The rows are grouped in 4 different ways at once. Each group adds its own fixed numbers to the row, and there is some noise. The rows also spread widely along 14 directions, which tell nothing about the answers.
Some rows, each with its group in each grouping after it:
[ 23 -11  -9  13 -14 -11   2   2   0  -6   4   9   8  -7 -17  11  13  -9
  -8   2   1   2 -10  -2  -7  13  -2  -9  -3  12   1   4  22 -14   6 -12]
A q_283 M V
[ -4  28  11  -9  24  10  -6  -7  16   0  -2   0   0   3  14   6 -10  -5
  15   4  -7  -5  11  10   5 -10   3  10  -4  -1   3   9   1   3  -7  -6]
G q_801 D S
[  3  -8  -4  -3 -24  -3  -7   2 -12  19   1  -4  -6 -14  -8  16   3  11
 -12  -3   5  15  -9   2  10   2   2   9  -6  -6  -4  -9  -9  -5 -11  15]
Z q_9 M P
[ -9  -5   6 -14  -7   4  18  19  -1   6   9  -6  22  -4 -13 -23   1  -8
 -10  14  -8   4  -9   8 -19  -8   4  -2  -9  21   3  -7  -3 -16   6  -4]
W q_801 U H
[  0   7 -29   6 -12   2   0 -10  -1  -5   0 -12   0 -15   9   0  -8  -4
  -1 -14   9   7  -2  -8 -12 -16  14   7  -2   2  -8   0   0   5  -7   1]
W q_9 U V
[ -6  16   7   2  11  10   1   0  -4  15 -12  18 -10  20   7   2  12  19
  -3  -6  13  -6  15  11  -2  10  -4  15   0 -18  12   2 -21  11   9  11]
F q_283 L H
[  4  -1  -2   5 -17 -11  17  11 -10   1 -12   8 -10  19  -6 -12  -3   1
  -1   2  11   0   1 -16  -9   7  15   7   4  -5 -12  22  13  -9   1   3]
G q_801 N J
[  0  10   4   9 -17  -6  -8  13 -12  21  -5   0  -9  -4   0   7  -3  11
  -5 -11   5  -4  -9   9  -1   2  15   0  -9  -5  13  10   5  -4 -14 -20]
Z q_801 N J
[ 18 -24  -9   0  -4 -18  10   8  -4 -11  -8   4  -8   2  -5   8  -2   6
  -3   6  -1  -6   5 -19   6  14   5  -2   4  -3 -11  13  20 -10   3   0]
R q_801 D P
[ -2 -23 -23   6   5  -4  12  -5  -8  -4   0  -1   5 -25  12   9 -14  18
   0  -7 -12  -5 -14  -9  -2  -7   7 -11  -6   6   5 -11  -6   0  -1 -10]
A q_9 L S
[  6 -18   9   4 -21   4 -11   7  -3  -7 -20  -2   2  -1  -3 -13  -5   8
 -14   8   4  17  -8 -23  -2   7   9  15   2   3  -3 -10 -16   1 -24  23]
R q_9 M X
[ -2  22  -8  -8  -6  -6  -6  -9  -7  -1  -3 -25  -1 -14  22   5 -15  -6
  10 -15  -8  13   5   4   5 -21  16  -2  -2  -2 -10  10  11   9 -18   2]
F q_9 N X
[  5  15  -3  -6 -18   7  -2   6   0  11   0  -8  16 -21 -10   2   7  -2
 -16 -12  -5  23  -8  27  -8 -10   0   2 -14  18  -6 -10   7 -18  -2  -7]
R q_283 D J
[ -6 -24 -20   8   7   1  -5  -7   1  -3   8  12  -2   2   0   6   3  20
  -6  -9  14 -21  -2 -14 -13   1   0   8  -2  18   1  -4 -16   5   6 -11]
G q_283 D J
[-10  14  10  -3   2  -9  31   3 -24   6  -1  -4  17  12   6 -10   5   3
  10 -16 -13  -3  -3   8 -15  -9   3 -17 -16  19   2  16   7 -12  19  -6]
Z q_9 D S
[  8  31  16  22  -5  -1 -16   0  -9   0 -13   0   6  15   5  -8  12  -6
  -3 -15   1   4   0  11 -12   4   4  -6  -4   6  12  20  10   1  -8 -15]
G q_801 N X
[  0  -3 -27   5  10   1  -2  -7  15   5  -1   4 -14 -22  12  19 -12   8
   3  -4   1  -3  -6   2   2  -5  10   8  -3 -17  12 -11 -12   4  -7 -13]
F q_801 N P
[ -3 -21  -4 -10   9   2   0  15   7  -7   6   6   1  -6 -20 -11  -3  11
 -17  21  -1   1  -3   7   2   4   1   8   2   7 -14  -6  -1 -15   8 -14]
F q_9 D P
[ 13  10  -2   0 -20  -9 -18 -10 -12  -2  -1 -19   6 -10   7   9   5 -11
  -1 -11  -4  24   0  -1   9  -7  -2  -2   2   6 -16   4  12   4 -16  22]
A q_283 D X
[ -2   6   3  -5  16   7  -3  -1   9  -9   0  10   2  19  -6  -5  -5   0
   1  12   7  -8  15 -14  -3  -1   6  16   2  14 -13  15   2   1   1   0]
F q_801 M V
[ -2  24  -7  21  12   0 -24 -22 -11  -2   5  -6   2   0  18   7   8  -6
   8 -20   3 -10   2   9  -4  -2  -5 -11   2   3  11  11  -4  13  -4 -17]
R q_9 M X
[ 15  22  -2  14  -1   3 -23 -12   7   9  -8  12 -21   0   2  26  -1  -1
   3   4   8  10   3  -1  21  14  -2  19   8 -25   4   2  -3   4 -19  11]
W q_801 M P
[  4  11   8 -18 -24  -2 -18   6  21  11   9 -14 -12  -3  -7   0  -9 -25
   5  14  13   8   3  -5   1 -10  16  21   1  -5   0   4   4   1 -23  11]
F q_9 D V
[ -9 -14 -19 -27  14  -5  19   4  13  -7  13  -7  -7  -9  -2  -3 -12  -4
   3  17   0  -7   8   5   0  -9  10   5   6  -9 -17   4   6  -5  13  -8]
F q_9 N P
[  6  22  15  -6  10   7   1   9   6  13  -3   3  14  -7  -9  17   5   9
  -8  -2 -11   9   1  26   6   1  -4   5 -18  17   2  -3   9 -16   4 -12]
Z q_801 D X
[ 15   7 -12  19  11   3 -16  -5   2 -22   2  14   3  -2 -18   1  -2   0
 -13  13  -2   8   1   1  13  10  -8   4  13  12 -27  12  25 -11   1 -14]
G q_9 L S
[  0  13  27   9   8  10 -31   8 -12   2  -4   2  15   2  -9 -11  16   9
 -20   5 -10   6  -6  34   3   9 -13  -5  -3   3   9  -4  -7  -1  -6 -17]
A q_283 U P
[  7   2   3  -7  -1  -3   0  20   6  -4  -3  -5  -3 -14  -2  -3 -16  -7
  -4  16 -11   2  -4   7   8   3  14  -2   4  -6   1   9  23 -10 -14 -21]
W q_801 N H
[ -9 -24  -5  -5  -1  -1   1  10 -18   1 -13  -3  -4  -7  12  -1  -7  33
 -12 -11   5 -14   3  -2  -7  -2  13   0  -6  -3   4  -2 -11   9  -6 -10]
F q_9 U J
[-14  -8   9  -4  -5   0  -3  -6   0  14  15   2   0  27   4  -5  12  -6
   8  -2  19 -18   7 -21 -20  -3  -4  11  -2  13  19   4 -30  14   1  23]
W q_801 D H
[ -2  20  -5 -11  -4  -9  23   5  -1   7   3   2 -11  18  -1  -9   4 -20
  11   6  10  -2  12   8  -5   2   6   3   9 -18  -9  24  13  -6  17   3]
R q_283 N H
[-10   7   9 -25  13   1  37   2   7  11  -4   0   7   9   7   2 -18   3
  18   4 -10  -8   5 -12  -9 -10  19   9 -19  12   6  -1  -6  -7   9   9]
G q_9 L X
[ 16   1   4 -10  -9 -15  14  -3  -2  -6 -14  -3  -8   4   4  11  -4  -8
   7   1  -7   8   9 -10  10   6   7   2   0 -14  -9  12  20  -4  -5  22]
G q_9 N P
[  5  18 -13  -2  -8  -1  -3  -8   3  -2  -3  -8  -3  -5   6   3   7 -11
  -3 -11  10  13  12  15  -6 -10   0   3   5 -10 -12  12  10   4   1   8]
F q_801 N S
[ -1 -23  -4 -11  -4  -5  13   5   6   8  -7  -5  -1   1  13   6   5   8
   1 -12  12 -22   8  -8 -28  -2  12  -3 -10  -8  29  -3 -14  12   5   1]
F q_801 L V
[  5   5 -15   7  -3  -2 -21 -10  19  -6  10 -10 -14 -14   9   1 -10 -27
  11   8  12  -9  -4  -6  -5  -3  13   3  12 -18  14   4   2   9 -20 -18]
R q_9 M V
[ -7 -16 -22  -7   8 -10  33  -2   8   4  12   5 -12  -9   5   5 -22 -11
  23  25  -3 -11 -10 -20   4  -3  10   4   5 -15   0  -1  -3  -8   4   5]
G q_801 U S
[  9   3   7  17  -5   6 -34  -5   5  -9  -6  -1   3  -6   6   4   3  -2
  -4  -6   4  -2  -5  -2  -5   1  -1   5  -2   6  16  -1  -7  14 -25  -4]
Z q_283 U S
[  1   6  -1   0  13  -2 -11 -16  13  -3  12  -6  -5  -8  18   6  -5 -24
  18  12  -5 -14   1   2   1   1  -2  -7  10 -21  25  -2  -5  14 -11  -1]
A q_9 L H
[ -3   7 -20  20   0  -8   6 -14 -16 -10  10   3   8  12  -1 -15   7  -7
   5 -10   3   1  -8 -12 -16  -4  -1  -4   2  21 -13  14  -1  -5  12  -4]
Z q_283 D P

New rows, each followed by its group in each grouping:
[ -1   6   1  11  -3  10 -13   7   5   2  -7  15  -3   6  -8 -10   2  13
 -10   1  12   7  -4   2  -6   2   3  19  -2   6   0  -1 -14  -1  -5  -3]
F q_283 D S
[-14   5 -12 -14  14 -13   7   5 -12   9  17  -6 -11   8   6   4 -13   5
  13  -1   1 -20   9   2   4 -11  15  -5   1   1 -11  26  10   1   9 -23]
F q_801 N P
[  1 -11   0 -14  -3  -2  26  20  -4  -8 -10  -5  15  -1  -7 -16   3   6
 -13  -4  -2  -6   5   7 -23  -2  12  -9 -10  13  -4   9  16 -14  16 -21]
R q_9 M V
[  2   7  22  -6  23  15  -3  10  10   0 -14  15   4  12  -7   2  -2  17
  -7  14  -8  -4  11   5   5  10  -1  18 -11   6   4  -2  -9  -7   0  -1]
R q_801 U P
[  0 -20  -3 -11   4  -6   5  24   3  -6   9  -2   5 -15 -10  -5 -11   2
  -4  17  -8 -15 -10   8  -2  -1  11 -10  -3  11  -1   6  21 -12   2 -37]
G q_283 U S
[ -6   7 -25  12   0   5  14  -6  -5  -5   3   8   5  13  -6 -12  -3   1
  -1  -4  13   2   2 -21 -17  -9   9  14  -1  20 -20  11  -3  -5  11   3]
W q_801 U V
[  0   5 -13  10  -8 -10  -3 -17 -15  -6   4 -17  12  -3  17   1  -3 -10
  10 -16  -7   6  -4 -18  -7 -14   3 -10  -2  22  -5   8  -1   4  -9   9]
R q_801 D X
[ -2 -17 -15 -17   0   5  16   1  22  -2   5  -3  11 -13  -5  -2  11  -4
 -10  -4   8  -5   3  11 -29  -7  -1   6  -9  12   6 -16  -7  -7  16  -4]
R q_283 D J
[  2   2  -5 -10   6   0  13  -3   2   5  -7  -3  -1 -10  17  13   1   2
   5  -8  -4  -4   6   8  -2   1   0  -3  -2 -15  16  -6  -4   7   2   8]
W q_283 L H
[-13  -3 -14  11  14   2  -3  -8  -3  -7  19   7  -4   7  -3  -9 -10  -3
   6  17   5 -11  -2 -16   4   0  -1  10  11   7 -11   6 -10   3   1  -3]
Z q_9 U H
[-23 -11 -10 -21  12   1  12  -2   1  21  17  -3  -2  -5   9   8 -10  11
  12   1  -2 -12  -6  -2   0 -15   4   8 -11   5   8 -14 -35   1   7   4]
R q_283 D P
[-10  19 -21  -5   4   6  -9  -1   7  18  13  -8  -8 -12   4   4  -3  -3
  -1  -3  13  -3   4  21  -6 -14   8   6   2 -14   2   1  -8   5   3 -17]
F q_801 L V
[-12   1  -9  -7   7   2  -7   7   0  11   5 -11  -2  -3  15   1  -2  15
   1 -19  14 -25   6   8 -21 -11  19   0 -10   5  16   8  -8  14   2 -30]
Z q_283 L X
[ 11  -9 -15  18   3   6  -6  -5  10 -11   0  21   0   4 -16   6   6   9
 -14   7   9   5   2 -16   1  12  -9  19   5  16 -11  -3  -2  -6   3   8]
W q_801 D H
[  2  13  14  -1  -5 -13   3   3 -20   8   8  -3   6  13  -7  -2  12 -13
   6   2  -5  -1  -4  12  -1   7  -3 -14  -2   3   0  19  14  -9   7  -7]
Z q_283 M P
[  6   0   4 -20   5  -3  -4   5   1  -7  -6 -17   1 -16   6  14 -14   3
  -2   7 -10   6  10   5  16  -3   9   5  -3  -1 -16   4  20   0 -13   1]
Z q_9 U X
[ -9   6  -7   7   6   3   5  -2 -13  16   0  16 -14  20  -3  10  -2  21
   2   2  15  -5   8 -15   9   7   3  23   0  -2 -10   9 -16   3   7  15]
W q_801 U X
[ -7   6 -22  -1   6   2 -13 -17  -8  -3  21 -10   9  -6  -1   1  -4  -2
  -1  -7  -1   1   0  -2  -1 -16  -1   0   0  22 -21   4  -2   2   2  -4]
G q_9 L P
[-10 -20 -16   2   6   3  -4  -5 -12  -1  -4   5  -4  -5   4   9 -14  37
  -8  -7   1   1  -2 -22  11  -6   6  18  -6  14 -18  -7 -22   5  -7  10]
Z q_9 D P
[-15  24   5  11   6  11 -23 -15  -6  11   3  -9   6   1  16  -6   5   1
   2 -14   3   2  -3  12 -10 -10  -1   2  -3   1  19  -8 -30  17 -11   3]
F q_9 L X
[  5   2  -7   3   2  -4   6  -4  -6 -10 -13  -2  -4   5  12   2 -22   8
  11  -4  -4  -3   5 -30   4  -2  20   6  -2  10  -9  13   7   3 -11   4]
R q_9 L X
[ -4  13  23   0 -10   9 -17  11 -15  12 -13  -7  11   5  -2  -8  11  12
 -19  -4   2  16   1  17  -2   1  -2   6  -6   3   0   0 -10   1 -11   7]
Z q_801 M X
[  6  -3  10  -7 -20  -8  10  17 -14  20 -17   4 -16   6   5  10 -11  12
   4   5   1   2   4 -17  13   8  15  13  -4 -18   4   7  -1  -2 -15  21]
R q_801 U H
[ -5  39   6  12  12  12   9 -10   4  21  -9  10   2   3  13  10   4   1
  10 -12   0   2  -2  18 -10  -1   2   9 -15  -8  24  -3 -17  -2   4  -5]
Z q_801 M X
[ 12  -4  -4  10  -5  -2   4 -12   4  -7   3  18   2  15 -17   7  10  -7
  -4  10  10   7   3 -20  -2  11  -9  13   1  13 -10   1  -1  -5   5  24]
F q_9 M V
[ 11 -12 -23   1  -7 -21  30  -3   5  -3   9  -1  -4 -13   4   8  -9 -22
  20   6  -6  -4 -11 -16  -6   0   8 -13   2  -3   4   9  19 -15   6  -4]
R q_801 D S
[ -2  -7 -21  10  21   5   8  -6  -1  -6  -9  17 -11   0   4   7 -10  28
  -4   3   5  -5   6 -10   8   9   6  15   4  -9 -12   0  -8   2   9  -3]
A q_9 L X
[ 13  -5   2  11 -12  -2  -8   1  12  -4  -2   0   9 -13  -4   3  -8  -5
   0   2  -8   8 -17 -17  -6  -1  12   7 -13  22  12 -10   1  -8 -19  -5]
A q_9 D X
[ 18   6   2  18 -11  10 -24  -8  17 -13 -13   4   5  -5  -2  -3  11 -12
 -10  -1   9  15  -3  -1 -12   7  -6  11   4  -2  10  -9  -6   8 -17  14]
Z q_283 L S
[ -9  26 -18 -15 -10   8   8  -3   0  14  10 -15   9 -17   5   3 -14  -9
   5 -10   0  15  -1   8  -6 -30  16   8 -11  18 -16   6   5  -7  -4  -4]
W q_801 M S
[  0  -1  -6 -14   5   4  -7  -2   4   3   9  -9   6 -15  -5  18 -10   1
  -4  13  -8  11   2   2  18  -7  -3  11  -2  12 -17  -9   1  -4  -9  12]
W q_801 U X
[ -6   8 -24  20   8   6  -2  -3  13  -5  11   6  -9 -15   0 -15 -16 -15
   4  19   4  -1 -15  -1  -4  -1  10  10  12 -14   3  -4  -6  -3  -7 -21]
Z q_9 U H
[  5   0  12   0   2   1 -10   3   3  -2  -1  -4   6  -7  -5   4  -6  -8
  -3  22 -11  11  -5   1  13   5  -3   4   3  -5  -1  -6   1  -3 -17  11]
Z q_801 U V
[  3   5 -12  11  -5  -9   4 -13 -14  -9   8  -7  16  -3   3  -1   5 -12
   0 -13  -7   2  -7  -2 -12  -7  -2 -18  -2  20  -7  11  14  -6   2  -6]
G q_801 N J
[  9   4  -5   0  22   0  12  -6   8 -25  -6  19  -3  20 -10  -6  -8  -5
   6  22  -1   0  13 -20   7  11   1  17   8   6 -30  16  16  -9  10   7]
G q_283 U P
[ -4  10  -3  12  -3   1  -5   1  -4  14  17   5  11   7 -16  -4  16  -2
  -7  -7   6  -3  -9  11 -17  -3  -5   1 -11  25   5   4  -7 -12  13 -18]
Z q_801 D P
[  0 -15   0   6  15   2   2  12 -20  -1 -10  17   3   2 -10   7  -2  39
 -18   3  -9  -4  -2  -1  14  13   0   0  -4  12 -12   5   0 -11   6 -17]
W q_801 M P
[-10   0   8 -32  10  11  -5  10  11   3   1  -9   1 -10  -4   2  -3  10
 -14   9   1   5  14  30   9 -11  -2  12   0  -7 -16  -2   1   1   1   1]
G q_9 N S
[  8   0   7   8  -3  -5 -10 -11   2 -12   3   2  -2  18  -6  -5   6 -21
   4  18   7   3   7 -20   3  13  -8  10  12   1  -8   7  -1   4  -6  27]
R q_9 U X
[ -1 -11   3   3  20 -10  12   1   0  -2  21  14   0  19  -8   2  11 -12
   9  20   3 -29   4  -4  -5  18 -10 -11   8   4   8  18  10  -5  21 -16]
Z q_801 M H
[ -5  23  -5 -15  14  15   4  -7  15  14 -13  -8  -6 -21  21  17  -9   4
   4  -3  -2  11  10  22   7  -9   5  15  -5 -25   7 -13 -14   5  -7   8]
R q_801 M X
[  7  23 -16  29  -4  -2 -11  -8  -6   5   3   5   2   2   4   0  -7  -4
   8 -11   2  -2 -11 -13 -10  -4  16   1  -6  19   5  13   5  -3  -7 -22]
A q_801 L X
[-15   1  -3   0  23   7 -13  -8  -3   9   5  -1  -2   2  15   6   4  16
  -1  -4   5 -15   8  11  -2  -1  -5   0   3  -9  13  -4 -25  18   4  -5]
F q_801 L X
[ -8 -14  13 -14   7   3  16   6 -11  13  -8   5   9   7   1  10   3  25
  -3  -5  -6  -9   1  -4  -5   2   0   2 -17  11  12  -7 -20  -2   6  10]
W q_801 M P
[  2  15 -25  26  -5  -6   2 -13  -7   5   1   7 -15  -8  11   9  -7  -5
  13  -9   6  -2 -13  -5  -1  -1   9   0   2 -16   8   7   1   1  -4 -11]
G q_9 U S
[ 11 -17   3   3  -9 -14  -3   9 -14 -13  -4  -1   2   8  -7  -7   0   5
  -5   0   0 -12   0 -16  -8   7  10  -7  -3  14  -6  17  19  -4  -3 -12]
G q_9 U P
[  0  19 -24  23   7 -11 -17 -17 -19   2  24  -1  -3  -1   1  14  -4  -8
  11  -7  -1  -9  -5  -3  11  -2   0  -8   4  17 -12  19  14  -2   1 -24]
R q_9 U X
[  5 -30  17  -3 -15  -7   1  21  -7   0 -20  -1  -2   4  -1 -10   9  17
 -16  -3   7  -7   0  -4 -13  13   5  -3  -4  -9  18  -1  -7   2  -5   3]
R q_9 D V
[ -9   8  -6 -20  21   4   2  -3   4  -5  -8 -13  -6 -11  20   5  -5   4
   1  -3  -3  -1  16  26   7  -9   1  -2   7 -27  -5   4  -1  12   2  -3]
R q_283 N V
[ -6   9  -7  -1   2   6  23   5   5   6  -8  13  -1  15  -4 -13 -15   4
   3   9   6   2   0 -20  -9  -5  19  21  -5   4  -9   4  -8  -9   4   8]
G q_801 L V
[ -6  45  14   3  -1   7 -12 -11  -4  25  -3   6 -14  20  13   8  -3  -7
  18  -5  10  -3   9   4   2  -2   9  17  -4 -15  11  16  -9   7 -13   3]
A q_801 M J
[ -3 -12   0   9  13  -1  -5   8   5   5   0  22 -22   8  -5   5 -16  14
   6  24   3 -15  -9 -15  19  18   6  15   9 -12   4   2  -9  -5  -8 -12]
R q_283 D J
[ 11   0  31   2   6  -1  -5  10  10   1  -9   9   5  18 -11   1  19  -1
  -7  10   4  -7   7   7  -8  21  -9   5  -4   3  17   5   3  -5   4   1]
Z q_801 D X
[ -1  11   8   6  19  -3  18  -5   3   1   7  16   1  16  -5   1   1 -17
  17  24  -8  -9  -2  -1   5  12 -10  -1   4  -5   8   7  -1 -11  12   5]
R q_801 U S
[ -9  -5  -5 -20  14   6   0  -2   4  -2   2   1   0  -7   2   8 -18  16
   0  10  -6   4   6  -5  15 -10   4  17  -3  13 -22  -7  -6   0  -6   9]
F q_283 D J
[  4  18  -3  -7  -9 -10   3   0   7   6   3  -5 -14   9   1   2  -8 -22
  14  10   9   3   6  -7   3  -2  15  11   7 -12  -9  21  16  -2  -6   6]
G q_801 N X
[-14 -17 -12   1  -1   1 -12   5  -3  16  17   2  -4  -8  -6   2  -2  14
 -10   5  10 -11 -11   4  -2  -3   1   5   1   5   2  -7 -17  -3  -2 -16]
G q_801 D J
[ -3 -17  20 -14  10  -7   2   1  -5  -5   4  -3  10  15  -2   5   8   1
  -1   5  -3 -17  10  -2  -4   6  -8  -7  -2  13   3   9   3   4   2   7]
Z q_801 N J
[-11  -6  -4   1  16   0  -8  -7 -10   2   3   4  -9  16  10   1   5  19
  -1 -12  16 -32  15   0 -11   4   0   0   4  -3   5  14  -9  15   8 -15]
G q_9 L J
[  9 -21   7  -7 -20  -4  -4  -1  10  -1  -7  -7  -2  -1   6   5   1  -9
   5  -5  11 -10   2 -23 -17  -2  11   5  -7   5  21  -1  -7  10 -17  14]
R q_9 M S
[ -7 -19   1 -15   6   8   3  -5  -7   9   0   6   7  -6  -2  24  -4  25
  -7   4  -5   8   3  -9  17  -4 -11  12  -9  16 -12 -15 -22   0  -2  32]
R q_801 M S
[ -5  -1  16  -5   9  -4  24  -3  -3 -11 -15  -2  10  11  17 -13   1  -4
  12  -6 -10  -7   3  -2 -18  -4   4 -12  -8  -1  18   6  -5   5   4   8]
F q_9 N S
[-12  12  13  -2  16   8  -1  -6  -6  12   1  17  -2  24   5   8   1  15
   8   0   4 -15   9  -8   4   2  -3  17  -8  10   6   4 -21   9   4  11]
G q_283 U H
